The same things were measured in two ways. Each way mixes the same 10 hidden numbers, adds some noise and spreads widely along 6 directions of its own, which tell nothing about the thing.
Some things both ways: the first way, then the second way.
[ 23 -15  19  16  -7  20   6   4  31  18  17 -21  16  13  19   6  -8  13
  -1 -27   9]
[  6 -25 -14  11  26  -4  -2  30   1  10   1 -10  10  10   7  11  -6  -2
  20   0 -13  11  17   5   9]

[ -8   8   0   1 -12   2 -15   8  11  -2   1 -15  -4  39 -21  -2 -13  22
  10   3  18]
[  9   2  16 -15 -31 -28  26 -26  -6 -19  31   3 -12 -25  11  15 -29   6
  24  27  -7  -1  20  15 -12]

[  6  -5   9 -12  -2  -9  -5  18  -7  -6  -4   7   7  17 -12 -11  13   0
   3  19  10]
[-34 -19 -10   6   0  -4   8  27  17  -1   2  11 -14  11   6   7 -19  26
  26   7   7  25   5 -21  -1]

[ 19 -25  19   3 -11   5  -1  -7  -2 -15 -24  15  -1 -17  34  11  15  -9
  -6  -5 -16]
[ 15  -5 -12  11 -25  -6  -5   0  -6  -6  10   9   4 -28   6  19  14   1
  10 -15 -12   3  -7 -16   4]

[ 18 -31  22  41  -1  -7 -19  28   6  39  13 -19 -43 -10  40  10 -11  13
 -11  -1   3]
[  5 -15 -30  13   2 -10  12 -12 -40   0  17  25   1   4  -4  19 -11   4
   5 -26  -5  -1   9  -7  -3]

[ 17 -10  22 -29  -1  -9  26 -26 -12 -16  -4 -25 -20 -21   4  12  13  -6
   7   2 -16]
[-15 -15   2  33  18   0 -32  42  16  30   6  25  15  10   1  19   4  -1
  23   3 -10  18 -19 -36  18]

[ -8 -12  -5  -6  -8 -21 -21  21  -8 -10 -19  20  -7   8 -19   3  18  -7
  -8  30  -4]
[ -2  -3 -27   8 -16  -6   0   3  -7 -18 -10  22 -16 -15   4  15 -16  17
   6 -23  -4   3  12  -5  -4]

[ -3 -13  29 -25  19  -4  -6  -1  -2   3   9  -1  -8   4 -14  -5 -17  19
  10  -8  -6]
[ -3 -32 -15   0  10  -1  13  15 -16   6  -2 -15   8   9 -16  -2  18  -4
  -6  -6   4  16  16   4   9]

[ -6  10  18  12  13  -1  -4  13  -7   0  -4 -17 -18  11  22  19  17   2
 -21  11   7]
[ 13 -14   6 -15  -6 -22  32 -14 -12 -10  21   0   3 -14   1  -3   9  -7
  -5   7   7 -11  -3  16  -7]

[  3  -9 -10  13   5   5  14  -3  -8 -19 -11  -9   7  15  12 -12   4   9
  -9   2  -6]
[ 15 -15  23 -22  -4 -16   4  26   0  -5  -9 -11   5  16   8 -20  -8  -6
   5  -5   6 -11  32  25  -4]

[ -7  -5  14 -27  16 -24 -18  29  -2  20   4  -3 -23  18 -23   7   1  16
   7  18   9]
[-23  -8   1  -9  -3 -34  27   1 -19  40  16  16 -24 -12  11  25 -41  23
   8  42  12   9  -1 -21   1]

[  6   6   6 -11   7  15  -8   5  10 -20  13   3   9   6 -28   5  -9  24
 -14 -14   9]
[-21  -9   8   9  14  -9 -11  28   5   8   8   5 -15  19   1  -1 -31  28
  22  14  15   9  36  14   1]

[ -8   9  13 -43   9  -9  -2  -2  -2 -14  -6  -7  -2   3 -63 -13 -29  18
  12  12  14]
[-24 -13   3 -19  16  -7  13  24   4   8  11  -8 -17  30  -9  12  -4 -21
   8 -11  13  34  15   5  -5]

[ -4 -21   6  12  -7   2   0 -20 -29 -27 -12   2   5 -18   3 -30 -24   7
  -2   3   2]
[  4  -7  19  -7 -23 -12   0   1 -10  16  11   0  13  -9  -3  -5  -6   3
   9  13  -3  -9   8  -8  -9]

[-22  11  10   5  -1  -3 -34   2 -23 -20  16  53   5   4 -32  14   0   5
 -34   9   7]
[ -9 -21   9 -16  15 -30   3  19  -5  28   1 -13  -6  -9   7 -22 -18  29
   2  41  42   3  30  29  10]

[-14   0   5 -11  10  -3  -5  11  10  15 -11 -16  24   8 -14  -3  -9  -7
  21  -8  24]
[ 31 -20 -37 -13  14  -9  14   7 -20  31  -1 -19  19 -33  26  17  11 -40
 -20 -30  -8  -1 -27   5   4]

[  4  -4  13  -6   6   6   0  -1   9 -20  -4  -3  -5  -1 -10   8   4  12
 -10  -6 -15]
[  7 -13 -30  23  19  10 -15  15 -12 -15 -14  31   1  11  -2   3  19   9
  -5 -43   8  27 -13  -9  21]

[-24  -7   0  10  14   7 -35  26  -7 -27  13 -19   0  -2 -12 -11   1   2
  -6  -3   3]
[  2  -7  10   1 -16  -8  -8  10  -4   6   6  -3   3  -8  -1  -2  -7   6
   6   3  -2  -9  16   2  -4]

[ 10 -14  13  -3   6 -16   9   6 -10   8 -14 -27 -26 -16   3 -14 -11  -5
  11  11  -3]
[  9  -6   4 -15  -3 -20  18  -5 -27  12  15  -1  -1   0 -15  12   8 -23
  -8  -7  -2  -9  15   6  -9]

[ 10  -6  14 -10   1  10  -6   8   3 -11   7   5   0  10  12  17  13   2
 -27  -2 -15]
[ -5  -8  -4   2   9 -29  -1  11  -7   6   2  37  -7  -8  -9   1   6  16
   6   9  23   1   0  -6   8]

[  1 -27  -6  19  -4 -25  -6  13 -34   2  17   0 -22  -5 -31 -44 -33  21
  -3  27  -2]
[  4 -10 -37   5  24   2  -6  22 -12  14 -28  29  -6  -1   3  14  11   9
  -9 -27   3  38 -26 -32  23]

[  9   2  13 -14  -9 -17   2  -4 -32 -17  -8  33  -8  -4 -25 -19  -8  13
   5  18  20]
[ 20 -11 -26 -22 -10 -16  25  -3 -10 -10   6  -8  -6 -29  15   2  24   3
  -4 -21  14   6  -5   6   0]

[  1   5  30 -10 -17 -27  12 -41 -32  -4 -29  34 -33 -10  -3  22   5  -2
   6  21  -6]
[  3 -26   1  -3  -9  -7   8   6  -2  -4  20 -16  11  -3  18   4  -2 -20
  15  -9   5  18   6  13   2]

[ 22  -7  21  -6 -15   4   9 -10   6   5 -14  -7   0   2  -1 -12 -17  -4
  29 -10   0]
[  4 -16 -14  17   0  -6   4  -6 -24   3  14   3  -1 -13  -6  12   7  14
   3   6   1  12   4  -3  12]

[ 14 -12   5   6   9 -23  25  -2 -26  21   5  -7 -28   9   0 -15 -22  38
  -1  19  14]
[-16 -18  17 -36   2 -26  23  22  -4  14  10  -7  -7  34  11  -6 -39  -6
  25   5   8   6  36   8 -20]

[ 13 -12  -5  23  -9 -19  -7  30 -10  -9  -9 -10 -20 -17 -12 -23  10   0
   6  25  23]
[  1  30   2 -45 -22 -29  14  -6  -6  21   9  26 -28 -16   5  23 -12   5
  21  -2   3  18   2 -32 -23]

[-10  16  21 -23  25 -17   9   6  -6  11   3 -20 -10  14 -16  13   9   3
  17   1  11]
[-28 -26  -1   1  13  -5   8  14  -8   7  12   2   7  27 -17 -16 -21  12
  13   9  16   0  33  11 -14]

[ 12   4  18 -16 -27   9  -6 -16   4 -17 -19  10  14  -7   2  22  11 -32
   5  -7  -7]
[  1 -26 -15  46  13  -5 -22  23  -2  12  19   0  13 -19   9  18   4   4
   6   4   2  -4  -5   9  22]

Other things, the second way, with their names:
j_140: [-12 -30 -11  -4  -3 -27   3  19  -6  14   5  28  13  -6   0   0  21 -12
   3 -14  26  -2 -24 -23   4]
j_366: [ -3  -4   2   8 -20   7 -11   9  -1   0   9  -7   5   1  -7   5 -17  15
  28   0 -20   3  35  -9 -14]
j_989: [ 18   9 -46  -5  20 -12 -11  -3 -14   5 -20  56  -2 -35 -17   2  41  16
 -14 -30  25  24 -34 -27  13]
j_285: [ 20 -25 -49  18  25 -10  -5  10 -22  -8  -4  34   5 -13  18   7  30   7
  -2 -49  24  21 -25  -7  27]
j_871: [ 20  -4 -15  10   1 -19  -9  -5  -9  -4  11  16   0 -32   6  19   1  -2
   7  -5   7   3   3  15  10]
j_582: [ -4  -1 -12 -32  -5 -39   7  10   8  -7  16   9 -24 -20   3  24  19 -23
  20 -15  32  26  11  12  -4]
j_267: [  1   0   1 -49  -3 -12  -1  18   9  26  -6  -3   5  -5   5  -7  16 -18
  12 -15  15  33  -3 -18 -12]
j_373: [  9  -4 -11  -8   1 -13  25  -8 -30  11   3  14 -11   1   8   8 -32  20
   0   2  -7  -3   8  -5  -5]
j_182: [ 13 -24   7   8  -1   4   2  19  -2  -5  -5 -20  14   5   5  -9   0   6
   5   6 -13   6  18   8  11]
j_608: [ 10 -20 -17  20  -1 -12   8   6  -8   1  15   2   8 -16   2  17  -1  11
  16   7 -15 -12  11  -2   2]
j_363: [ 34  -5  -5  -9  -6 -31  19 -25 -46  21   8   8   3 -33   4   9 -14  13
 -10  25  -3 -14  10   9   7]
j_777: [-12 -27 -36   4  16   4   4  15   4  12  -2   0  11 -12  16 -17 -10  35
  14   0  18  16  -2  -7   1]
j_391: [ -9  -9  -8  19  28 -17 -13  23  -5  14  -1  35  -9   6  -4  14 -20  17
  11   9   7   9   6  -4  13]
j_609: [ -2 -31 -30  21  36   1  -8  38 -10  29 -10  -4   3  10  29   9 -22  13
   7  -9   3  19   1  -1  22]
j_613: [  5 -27 -17  48  27  -1 -10  18 -31   2   4  31   7  30   3  24 -24   5
   9 -18 -22   0   7  -8  22]
j_463: [  6 -13  -7   0  -9 -16   7  -2 -17  -2   5  17  -3  -8  12   2  -6  19
   8  -3  11  15   0  -9   8]
j_695: [ 11  -1   8  -1 -12  -8  -8   7   2 -17  -1  10   5  -5 -26  -7   9   3
   8  -3  -8 -18  31  10 -13]
j_239: [  5 -28   4   6   1 -17  20   1 -10  -3  16 -17  -1  -8   5   6 -15  21
  20  39  -6  11  30  17  13]
j_564: [-14 -16  21   3   9 -17 -21  27 -29  42   2  13  19  31 -25 -12 -20  -4
  -2   4  11 -24  34   1  -9]
j_899: [  3 -15  -5  28  -2  13  -3  32  14  -3   3 -19  -2   3   8  14  -7  20
  20   6 -33  -1  18  -4   7]
j_971: [ -6   1  16  10 -10 -10  -8   6   9  -5  24   5  -5  -2   1  17 -23  -1
  26  10  -8   3  19   9  -6]
j_315: [  3  -5  33  -6 -24 -24  -4  15   2   5   7   3  -9  -6   7   1   6  24
  25  33   7  14  13 -12  15]
j_251: [ 29  -5  -5  -8   9 -31  -6  13  -8  19  -4   8   5 -36  10   3  11  -1
  -2  10  13 -11   2  15  11]
j_228: [ 17 -11 -20   7  15  -5  20   9 -10  -4   2   6  -3   1   5  11  -8   3
  -4  -9 -21 -14   3   6   0]
j_152: [ -6 -17 -38  21  27 -13  -5   2 -25   3  10  47  -5   1  14  19  -8   2
   1 -37  28  24 -22  -5  16]
j_926: [-12 -23 -15  13  22  -8   0  34   5  26   7  10  -3   6  34  16 -14   6
  16  -4   8  29 -25 -19  19]
j_963: [ -8 -14  -8   2   1   0   2   7  -9   1  -7  -3  -2  -7 -22  -3   4   6
 -13   4   7   9  13   6   4]
j_389: [-29  -1   7  29   2 -16 -15   5  10   8  37  28 -14 -10  -4  30 -28  19
  39  34   6  27   7  -8   7]
j_624: [ -2   4  -9 -12 -34 -14  -8  -4 -10   1  15  17   2 -21 -21   7  13   7
  23 -16   2  -9  25 -21 -28]
j_269: [ 20 -10  12 -10 -28 -10  11   8   5 -10   1 -31   6 -24 -22   4  22  -4
  11  21 -27 -18  40   9 -10]
j_890: [ 17  -5 -19  -5  -4  -6   8 -15 -11 -11  12  -7   3 -27 -15   7  12   0
   7  -1  -5   9  23  16  -6]
j_712: [-22 -17  -7   6  13 -14   9   7 -19  -4  14  38  -7  19 -24  -6  18  13
  -4 -15  34  11  -5  -9   1]
j_354: [-15 -23  11  -5   2  -2 -10  27   5  29  14 -31   8   7   0  -3  -5   0
  22  19   7  23  29   4  -1]
j_668: [  3 -17   2  14 -14 -28  24 -13 -26  -7  22  26  -6 -15   3   3  -4  37
   6  28  11  -8  -2  -9  13]
j_183: [  8  -5  18 -32 -10 -35  36  -5  -8   1   5  16  -3  -2  -2   0 -17   8
  17  34 -11  -8  16  -9 -11]
j_847: [  2 -18 -11  10  -2   0 -24  26   7   9   1  -3  15 -12  14   1   6   2
  19 -16   7  15   3  -3  10]
j_358: [-11  -9  -9 -10  -4 -18  10  -1 -16  19  13  -7 -11 -18  -6   0  -4  25
   5  20  25  12  23   5  -2]
j_135: [ 17  -7 -17  -4  -2   0  13  10   4  -7  -7 -19  -8 -17   1  12  14   9
   6  -1 -17  17  12   1   7]
j_436: [  7  -8 -20   3  10  -3   1  16  -1 -15   1   8  -3   9   8  12 -18 -10
  12 -38 -14  -9  22  13 -13]
j_181: [ 25  -7 -45  11  13 -31  18 -23 -20   8  13  34   2 -68   0  25  29  14
  -8  15  11   1 -37 -11  21]
j_208: [-11  -1 -21 -21  11  -6 -11  18  -7   8 -19  40 -11  16  11 -15   0  25
   8 -35  39  44 -12 -27   4]
j_854: [  7 -17 -15   2   6   4  15   1  -9 -20  15  -6   5  10   5 -12  -9   9
   6 -25   1 -13  21  22 -15]
j_336: [ -5   0   2 -21 -14 -18   7   1  -6  10  12   1  -7 -10   2   3 -14   6
  12   7  11   7  17   0 -13]
j_134: [  7 -11  32 -12 -20 -30  10   1   2   4  20 -16   4 -19 -14   2  -4  -4
  18  47  -5 -12  37  22  -6]
j_383: [  1 -12  -6  -3  -3  -4   2  15  -5   1   4  12   4  11   4  -1   0   4
  11 -21   1   5   2 -12  -5]
j_236: [ 40  -9  17 -11  -1 -37  17  -1 -16   7   6 -16  -7 -30  21   7  -6   5
   0  39   0 -10  18  36  22]
j_221: [  6 -18   1  -9   3 -26  11   8  -5  24  11  -2   5 -21  17   9 -14   8
  17  28   3   7   1  -3   7]
j_338: [ 20 -27 -20   6  29  -2  -7  32 -30  26 -40  -1   9   6   4 -20   8  28
 -22  -3  10   9   8   0  31]
j_848: [  5 -13 -16 -32  -7 -20  29   0 -12  17  -5  -1  -2 -19   1   0   9  -7
 -12  -6  10   4  -9 -10  -9]
j_585: [  7 -26  -4   1  10  -9  10   8 -19  17   7  -9   8   2   3   3  -1   2
   3   9   4  17   7   2  14]
j_123: [ 14  -6 -28  14  25 -13   6   6 -12  11  12  -3 -14 -24   6  26 -13   7
   2  11  -3   6  14  22  10]
j_360: [-20 -23 -37  17  20  -5   3  10  -3  -6  18  19  -8  -7  -6  13  29   7
   3 -21  35  38 -20  -9  17]
j_474: [  6 -12  -5  -4  -9  -8   2   1 -20  18  -2   8  13 -13 -10  -2   9  -3
 -13  -4   2  -5  -4 -12  -2]
j_623: [ 10  -7 -11  -4 -13 -22  10   4 -17 -10  11  14 -12  -2  15  11 -16  11
  18 -18  -1 -11  22  -1  -8]
j_733: [  2 -12 -16  21   1  12   7   7   5 -16  18 -24  -7  -7  -4  26   3  -8
  13  -6 -24  17  18  13   0]
j_560: [ 24  -9 -30 -15 -23 -10  15  -5   4 -22  16  -8   0 -34  24  28  16 -36
  14 -43 -12  12  -5   5  -9]
j_820: [  5 -19 -37  34   7  -8 -21  12 -11   4  -5  34  -1 -28  18  25   3  15
   8 -17   9  30 -23 -20  34]
j_655: [-33 -16   3  -4  -1 -11  -2  35  20   2  13  -1 -12  21  -5   9 -22   9
  41   8   2  14  38  -7 -16]
j_880: [  1   5  22 -27 -33 -17   8 -11  -1   7  24 -15   1 -24 -10  -7  -8   8
  14  26   4  -8  31  12 -25]
j_810: [ 12 -12 -20  11  15  -2 -26  18  -3  -5  -5  12  14  -3   5  -9  -6   7
  13 -28   9  -4  24  19   0]
j_843: [  9 -15 -16 -20 -18 -14  13  -3 -14  -6  -7  -4  -1 -23  -8 -12  26  15
  -5  -4  19   9  10  -1   2]
j_245: [ -3   9   5   5  -2   2  -5   7   2   5  11   1  -9   1   4   1 -42  29
  22  15 -14  -2  30   6 -16]
j_339: [  5 -22  -8  13  -6   8  -6  18   7 -13   2 -27   5  -6  16  -2 -11   1
   8 -11  -4   6  21  24   3]

Some of these things the first way, each followed by its name:
[ -7   1  13  18  20   2  -7   2 -14 -11   3   4  -9 -14  11   6   5   6
 -10 -10   6]
j_880
[ 19  -8  -8  17  21 -25  28  29  -7  34   3 -52 -33  15   2 -34 -14  26
  29   9  19]
j_373
[  2  -9  30  11   2   4 -13   9  20   7  -3  -5  -8   3  20  22  11  -2
   1  -9  -4]
j_585
[ 14   1  10   5  21   3   5  13  -1  -4   7   7  -1  -6   4  12  21  -3
 -16 -14  -9]
j_989
[  1 -18  10  17  -7   4 -13   6   4 -13   3 -13   3 -12  -4 -15  -2   4
  14 -11  10]
j_366
[ 14 -39  10  -8  -9  21  -3  -9  -2 -21   2   5  28  -3   9 -29 -23  11
  -4 -13 -12]
j_269
[  8  -2  23  -4   7  12  -1 -11  12   5  13  12   1   3 -11  13 -22  24
  -1 -27   1]
j_890
[ 16 -29  20   6  -9  10 -14   6  -2 -15  -8   8  10 -30  28  -2   6 -16
   6 -14   2]
j_624
[ 24 -10  30 -14   3  -9   7  -1   1  14  -3   2 -24  -1  33  36  28   1
  -7   4  -3]
j_608
[ 15   6  29 -29  35  19   2  15  13  -7   4 -22  -3   8  19  18  11   5
 -12 -21  -9]
j_712
[ 27 -19  -2  13   1   9  22  10   3   7   1 -26   7   5  13 -25 -27  28
 -22   1  18]
j_228
[ -7 -14   5 -10  19  -2  -6   7  -2 -14  10   2   6   9 -21 -14   0  19
   2  -5  -9]
j_338
[ 13  -4  12  11 -15  13 -10  21  29   4  -9 -26  19   4  -7 -12  -9 -12
  14 -13  13]
j_733
[-18  -1   2  29 -19  -4 -26   7 -33 -12  25  29  28   7 -43 -43 -37  18
  -1   8  48]
j_777
[  3   7   1  34   6   4  -6  27  14   7   5 -47 -17   6  20  13  18  -9
  -2 -14   1]
j_971
[  4 -15  10  -1   5   8  -7  -1  -7 -24   2  -4   4  -8   1 -15 -12  19
 -13  -2  13]
j_383
[ 17 -24   6  17   1  -4  26  -7  -6   8 -31 -29   3 -23  45  -8   6 -41
  12  -7 -22]
j_564
[  2 -16  16  42  -1  25 -33  31  28   3   4  -1   7  18  42  15  14   3
 -19 -20  -4]
j_463
[ 12   4  13 -20 -30  -7 -24   2  -8  -8  -4  38  -4   2 -31  14  -2 -12
  -5  12  -1]
j_582
[ 19 -12   8  21 -23  15 -22  10  -7  -2  24  -1   0   6  -4 -21 -30  20
  -2 -11  10]
j_285
[  0 -11   6  11   8  10   9  -3   2 -14   6 -17   3  11   4 -15 -12  17
   1 -12  -4]
j_182
[  5  -7  -5  14 -23 -10   1  -8 -27 -13   0  21  -5 -10  -8  -2   2 -13
 -15  14  -2]
j_251
[  6  -4   8  34   0  19 -20  26  29   5   8  -8 -11  27  39  39  33   3
 -34 -13 -13]
j_236
[ -4   4  -5  16 -23  17 -29  11   8  -6  16 -11  15  19 -23  -6 -25   5
   2 -18   5]
j_871
[  1   8  -1  14 -15   3  -1  -8  -5 -16   3   8  11  -5 -15   6   1  -3
  -7  -7  10]
j_810
[  8   0  -5 -10  -7  -4  13  13  15   1 -21 -19  14   9 -11   2  11  -7
   4   9  18]
j_436
[ -3  -9  14  -7 -21   6 -31   6  15  -4  -2  19   7  19  -7  22  10  -8
   4  -6 -17]
j_820
[ 15 -17   9 -13 -15 -25   0  -2 -23  -9  -4  13 -37  -8 -12   5   5  22
  -5  28   7]
j_623
[ -2 -19   8 -32 -10  -6  17 -17  -5 -13  -2   2  10  35 -20 -11 -16  38
  -4  27  10]
j_183
[ 22  -6  23   2  -4  -2  -4   7 -12  30  25  14 -23   8  17  26  -4   9
 -19  -2   1]
j_181
[ -3  -2  17 -20 -10 -14 -17 -12 -33 -19   4  47  -6 -19 -53 -22 -33  18
   5  11  16]
j_358
